All groups share one centre, and each spreads out both ways along 9 directions, with some noise.
Known rows, each followed by its group:
[ 35  -6   3  -3  26  -7  10 -13  -5  12 -14  11  -9 -32 -19]	K
[  7   4  14 -20 -27 -12   5 -15  11  11  -9  11 -17  -8  11]	F
[-35 -26 -11   0 -11  -9 -19 -23  18  15 -17 -10  24 -26   8]	B
[  7   4  -5  -8  18  -5  -2 -10 -21 -17   3   0  -9   3 -25]	F
[ 28  -8  -4   2  70  56  20  35   6 -29  -6 -15  18 -15   0]	F
[ 31 -19 -12   1  39  11  -1 -25   8  -8  56  50  44  14 -16]	Y
[-2 19  4 20 11  8 -1 -6  2 -1  9 20  4  9  4]	S
[ 20  58 -28   8   0   2   9 -26 -30   7  -9  17 -13 -14   2]	Y
[ 43  38  31  -2  -5  -6  16  -3  28   2 -15   6  -3  14 -12]	B
[  2   5 -30  26 -34 -38 -17 -15  17  33  12 -22  -5 -20   8]	F
[  6   9  14   1  10 -13   2   6  -5 -14   4  -7  -4  11 -16]	Y
[  7 -19 -11  -4 -13  -5 -19 -15  10 -28  22  -5  29 -15  55]	F
[  6  39  10  23  21  13   0 -10  -2   1  22  35   4  12  10]	B
[ 34  -7 -22 -23 -31  18 -13 -55  25 -48  16   5 -55  -2  19]	Y
[ -2   2 -33 -33  -2   2  10 -18 -17  -5   3 -15  16 -16  -7]	S
[ 33  -5  13   2   7  -9  28  40  -3  34 -29 -20 -45 -49   4]	F
[ 37   6   4 -16  -3  -5  15 -14  19  -5  -7   4  17   1 -11]	B
[ 19   6   8 -18 -21   3  -2 -14   0 -38  -8  -7 -39  -4  23]	Y
[ 50  11  48 -58   3 -19  -3 -37  24 -28  -8   1  11  13 -50]	B
[ 11  -3  -4   0  23   5  15  11  14  25  19   4  35   4 -29]	Y
[ 27   0  -2  23  -2 -39 -18   8  -3 -25  37 -10   9   7  22]	F
[-14   9   1  25 -21 -29 -28 -58  39  41   2  34  17  -6 -22]	K
[  2  14   3   1 -20 -23 -13 -19  15   5  27  -4 -15  30 -38]	B
[ 26  45   5 -29 -22 -30   7 -27  -3  -5 -17  -5  41  22 -26]	Y
[ 13  25 -27  -5 -11  29  12 -15  14 -19   4 -10 -23  -2   8]	Y
[ 13   2   5   7  27  -3   4  -8  12  20   2   8  19  -6 -36]	B
[ 40  27  46   1   1   0  24   5  34  26 -21  26   7  -6   1]	B
[ 43  -8  25 -19  -1  -7  19   8  17   7   3  12   2  -5   2]	F
[ 17  12   3  -9 -12 -27  -6 -32   6  17   7  17  18   5 -26]	Y
[ 29  -7  11  -5  31 -10   6  -3   1  -5  15   9  16   8 -36]	B
[ 12 -27  42  -7  18 -18  -3   2 -22 -21  40  49  14   2  41]	F
[  8 -25   2  14  28  -3 -19  -4 -21 -18   0  -2 -39 -33   8]	S
[ 32  -8 -17 -37   4   8  10 -13   6  -3   7 -12   7 -11 -23]	K
[-26 -13  14   0 -24 -10 -22 -24  29   4  -8   6  11   6   5]	S
[-18 -21  13   0 -20 -11 -31 -19   2 -42   8 -13 -55  -4  22]	Y
[ 22 -49  -6 -16   8 -19   5   0   4   8  33  11  24   1 -25]	B
[-12  27 -40  28  23  -1 -22 -32 -13  -6  15  -6  -5   0 -36]	K
[ -3 -21  -8  12  32  -8  -9   6 -18   1 -10 -21 -24 -28 -31]	S
[ 13 -15 -19  -6  38  54  41  36   7  65 -53 -15 -25 -89   8]	F
[  5  22  18 -14 -24 -32  -9 -25  -2 -31   9  -7 -20  40 -32]	F
[ 26   6   1 -21 -12  24  28   4  54   1  20  -3  38  31 -11]	Y
[-57  -2 -18 -24 -32  -1 -24 -33  -5 -30   2 -15  18  -2  40]	S
[ 22 -11   9 -33 -26 -28  -5 -38  22 -11 -21  -3   9  -7 -14]	K
[ 13  16   6   3  10  30  24  21   2   3   2  11 -17 -15  34]	Y
[ -6 -14  -1  20  21   5 -31 -17  -2 -34 -26  -3 -11  -8  -3]	S
[ 40  -2  17 -36  -3  13  -2 -19  24 -35  39  19  23  23  15]	K
[-19  16 -56  37  17  15  -7 -21 -11   7  26  15  22  -4   3]	B
[  3  -8 -17  -4  45  17  12   4 -23 -11  -8   9  38  -9  -9]	S
[ 31  15  16  -1  14  14 -13 -13  23  -9  27  14 -15   6  -2]	K
[  3   5   4  -2 -13 -12  15 -17  -7  -3   7  39  33   9  29]	K
[  7  -3  31 -30   4  22  26   3   2  22 -29  18 -24 -26   1]	F
[  3  -9  20 -46 -49 -17   2 -26  29  14 -46 -22 -18 -32   2]	B
[ 40 -16  -3 -18  30  12  24  -1 -14   1  24  39  37 -12   9]	K
[-14 -18  -5   5  26  -5  -5 -10   9   8  10  11  58  16 -41]	S
[ 14  14  -8 -13 -11   0  -4 -36  17 -18   4   9  23  19  -8]	S
[-23  17  31  -3 -32 -14 -10  -9  24 -17  20   8  19  40  17]	S
[ 39   4 -11  -1  15 -21   2  -8 -12  19  59  13 -35 -18 -19]	S
[  6  -8 -25 -35  -2  15   3 -12 -10 -16  13  -6  16  -7   7]	K
[ 33 -11  37 -20   9 -12 -15  -7  18 -40   3 -11 -14   8 -15]	K
[ 34  -7  23 -26   8   9 -17 -23  20 -23   5   0 -17 -15   1]	K

New rows, each followed by its group:
[ 19  23 -10  -5   3  20  -9  -8  23   7  21 -22 -35   0 -35]	K
[ 24   8   6 -16  18  -5  17   6 -12 -18  32   6  20  17 -14]	S
[  5   0  -5 -17 -24 -26 -11 -44   8 -27  -9  -2  17   8 -13]	K
[ 18  14 -21   8  -3  10  19  -3  24  50  -6   2  -4 -27 -11]	F
[-21  11  -8 -11 -42 -19 -15 -29   4  22  51   8 -27 -18  32]	S
[  1 -25  -9   5  15  19 -10 -13  10 -21  36  17  -6  -4  12]	Y
[ -2 -15  25  -3  -6  -9  12  24   4  15  14  14   5   6  13]	K
[ 38  20  16   2  24  -7   8  -4   6   6  23  24   4  20 -37]	B
[-13   1   5  23 -12  -8  -9  -9  28  35 -25   0 -12  -8 -23]	S
[ 10   7  23 -10  -4  14  30  33  25   9  -7 -15   6   3  10]	Y
[ 33  -3  44 -19  10   0  19  17   7 -39 -33  -9   0 -11  27]	B
[ 12  21  -6   2   2 -20 -17 -34  -7 -26  16   9  -7  20 -21]	Y
[ -7  15 -10  14   6   8  -4 -22   2  25  33  38   7  -1   3]	B
[-17  21 -27   3 -11  25 -11 -26  35   0  -4 -15  15   4  -8]	F
[ 45 -40  39  35  43  -3 -35  -9   1 -20  19  46 -45 -22  14]	S
[ 43  21  16 -16  -8 -10 -10 -66  14 -43   0  47  29   9  23]	K
[ -2 -17  25  20  29 -12 -17 -15 -15   1 -18  31 -16 -47  21]	K
[  8  -5  36 -49 -33 -16  -8 -20  22 -32 -42 -31 -12 -11   7]	B
[ 16   4  26   8 -33 -66 -12  -6  -9  -1  26   5 -25  15  -2]	F
[ 19   8  -4  -2   2 -20  13   6   2  38 -19 -15 -23 -20 -44]	Y
[ 32  10  -4  17  29  -6  -8 -19   0  -7  61  36  11  19 -25]	S
[ 44   3  21 -43 -20 -16   8 -13  12 -26  -5 -10 -13  13 -18]	B
[ 25 -11   4   6  25   6 -25 -22 -10 -49   0  13 -17  -5  10]	S
[  2  -1  -4 -28  -1  12   9 -13 -16 -10  21  25  18 -18  45]	S
[ 11   7 -25  -1  13  -2   0 -15 -13   8  20   3  -5  -3 -27]	B
[  8  22 -48   8  18 -20   2 -49 -39 -34 -13  11  36   4 -23]	K
[ 18  -7 -15 -16 -57 -16  13  -9  33 -26  -9 -25   9  20  24]	B
[  0  49 -10  15  26  -1  13  11 -49   4 -15  -1   4 -13  -1]	Y
[ -8   8 -33  27 -37 -10  11 -31  73  55 -37 -11  55 -13 -15]	B
[-15  29   6  12   8  19  18  30   1  11  -4 -11   7   0  19]	Y
[ -9  -9 -33   5 -20 -12  -9 -16  -2  -4  26  -4  -2   8  -5]	B
[-12  -9   2   6  13  -4 -12 -10 -11   9  57  36   8  -9  24]	S
[ -4  -7   7 -11 -17 -17  -1  -7  15  48 -16  -4 -22 -29 -24]	B
[ -3  20  -7  -2 -12  -8  -7 -15  -7 -16   7 -11 -25   0   2]	S
[  1 -23  21  -3  -2 -21 -11  -8  29 -33   3 -12  40  24  -8]	B
[-22   7  31 -16  -1 -12 -21 -14   2 -16 -26 -19 -21 -16  -3]	B
[ -8  12 -21  28  17 -12   1 -26 -12  24  12  34  27  -5 -10]	K
[ -9  26 -28  22  15  -6   3 -14 -20  -6  20  16  20  20 -15]	K
[-16   2   1   7  25 -18 -17  -5  -4 -11 -17 -34  -4  -7 -47]	B
[ 42  13   0  -2  43  19  24   9 -18 -21 -19  12  10  -1 -11]	S
[ 29  -6 -34 -36  -5  -4 -13 -78  12 -22   8  22  49  -7 -16]	K
[-48   5 -30  16  -3 -18  20  24 -57 -21   8  -6  26  25  18]	K
[ 17   8  24 -10  11 -25   6   8 -19  -8  -9  -3   9   1 -12]	Y
[ 35  13 -13 -23  12  47  46  22  26   0   4  -1  33   2   9]	Y
[  6 -21  36 -10 -17   2 -18 -21  55  37  36  31   8  -3   3]	K
[ 21  10   1 -23 -18  -1   8 -21  10   2  17  19   3  -6  15]	S
[-24  15   0  41  26   9 -25 -12  -3 -32 -12   4   8  26 -16]	S
[ 25  39   9  -4  -4 -15   8 -17 -12   3  -3  18   4   8  -4]	Y
[-18  18  -7   1 -30 -21 -23 -19  -9  -3  47  -9 -52 -12  20]	S
[ 15  -6 -22 -23  32  30  12 -17 -33 -12  27  43  37 -26  39]	S
[  9  18  19  13  12  13  20  34  15  -3   8 -11 -15  15  -2]	Y
[ 17  15 -14  12  25 -28  24  -9 -59 -32 -39  16  14 -15   4]	K
[  5  -7 -13 -10   1   1  10  -8   7   4 -38 -18  10 -39   3]	B
[ -5 -29   4  -8  19  -7 -20  -8 -14 -27  24   8   7  -9   8]	S
[ 15   2  -2 -12  18 -15   9  -5 -18  11  -5   4  28 -12 -20]	Y
[ -1  -9   2  13  14   0  -4   3   0   0  13   2 -27  -9  -5]	Y
[ 28  -2  19 -20  11  11   3 -15   7 -43   3  27  39  22  17]	S
[ 11 -16   9 -32 -18  11  -5 -20  10 -53   7   2  -9   1  38]	Y
[  9  61  -3  11  -8   6  20  11 -10   8 -16  -9 -18   1   3]	Y
[  8  34   8 -12 -19 -17  21   7  16   7  -1 -21   5  30 -36]	S
[ -4 -14 -54 -13 -25   1  10 -24   2  39 -11  -6   1 -41   2]	B
[ 27   5   4 -15 -29 -23  26 -19  19  23  -4  27  29  12  -8]	K
[  7 -12  22 -22  -9   5  13  -8  25 -12 -40   7  45  16  -3]	S
[ 17   8 -15 -18  -8   5  12 -21   7  10 -22  -3   1 -28   2]	B
[ -7   7  13  35  36  11  -6   3   4  -5  -5  19  26  25 -20]	S
[-16  21  -3   8   1  -6  -3   1  -7 -20  -3 -19  -7  17 -12]	S
[  3   5   8  -2   3   9  25  45 -18   5   3 -11 -30  -5  20]	K
[ 20   6 -25   4  28  -4   8  -7  -7  -9  -8 -19  11  -6 -42]	B
[  8 -60   4  -2  12  16 -22 -34  16  -9  51  57 -16 -22  34]	Y
[ 16  -9  16  -7  -6 -34 -15 -21  -7  -4  -1   3 -21  -5 -22]	Y
[  5 -11 -23   0   7 -10  19   3 -22  67 -21  -1 -33 -64 -22]	F
[ 55 -18   0 -36 -10 -21  -5 -21   1 -32  -7 -20 -41 -23  -9]	S
[ 19 -12 -31   3  31  24  10   8  17   9  -4 -21  22 -28 -15]	F
[  3   7  -1  13   1   0 -14 -21   9   8  17  22  -7  -2  -1]	S
[  0 -17  12 -19 -53 -23  40   1  21  68 -10  38  35  -8  23]	K
[ 26  32   5  -2  14   1   5 -12   1  -3  12  11  -5  11 -24]	B
[-17  14  -4 -15 -40 -17 -19 -32   3 -16  33  -7 -19   0  23]	S
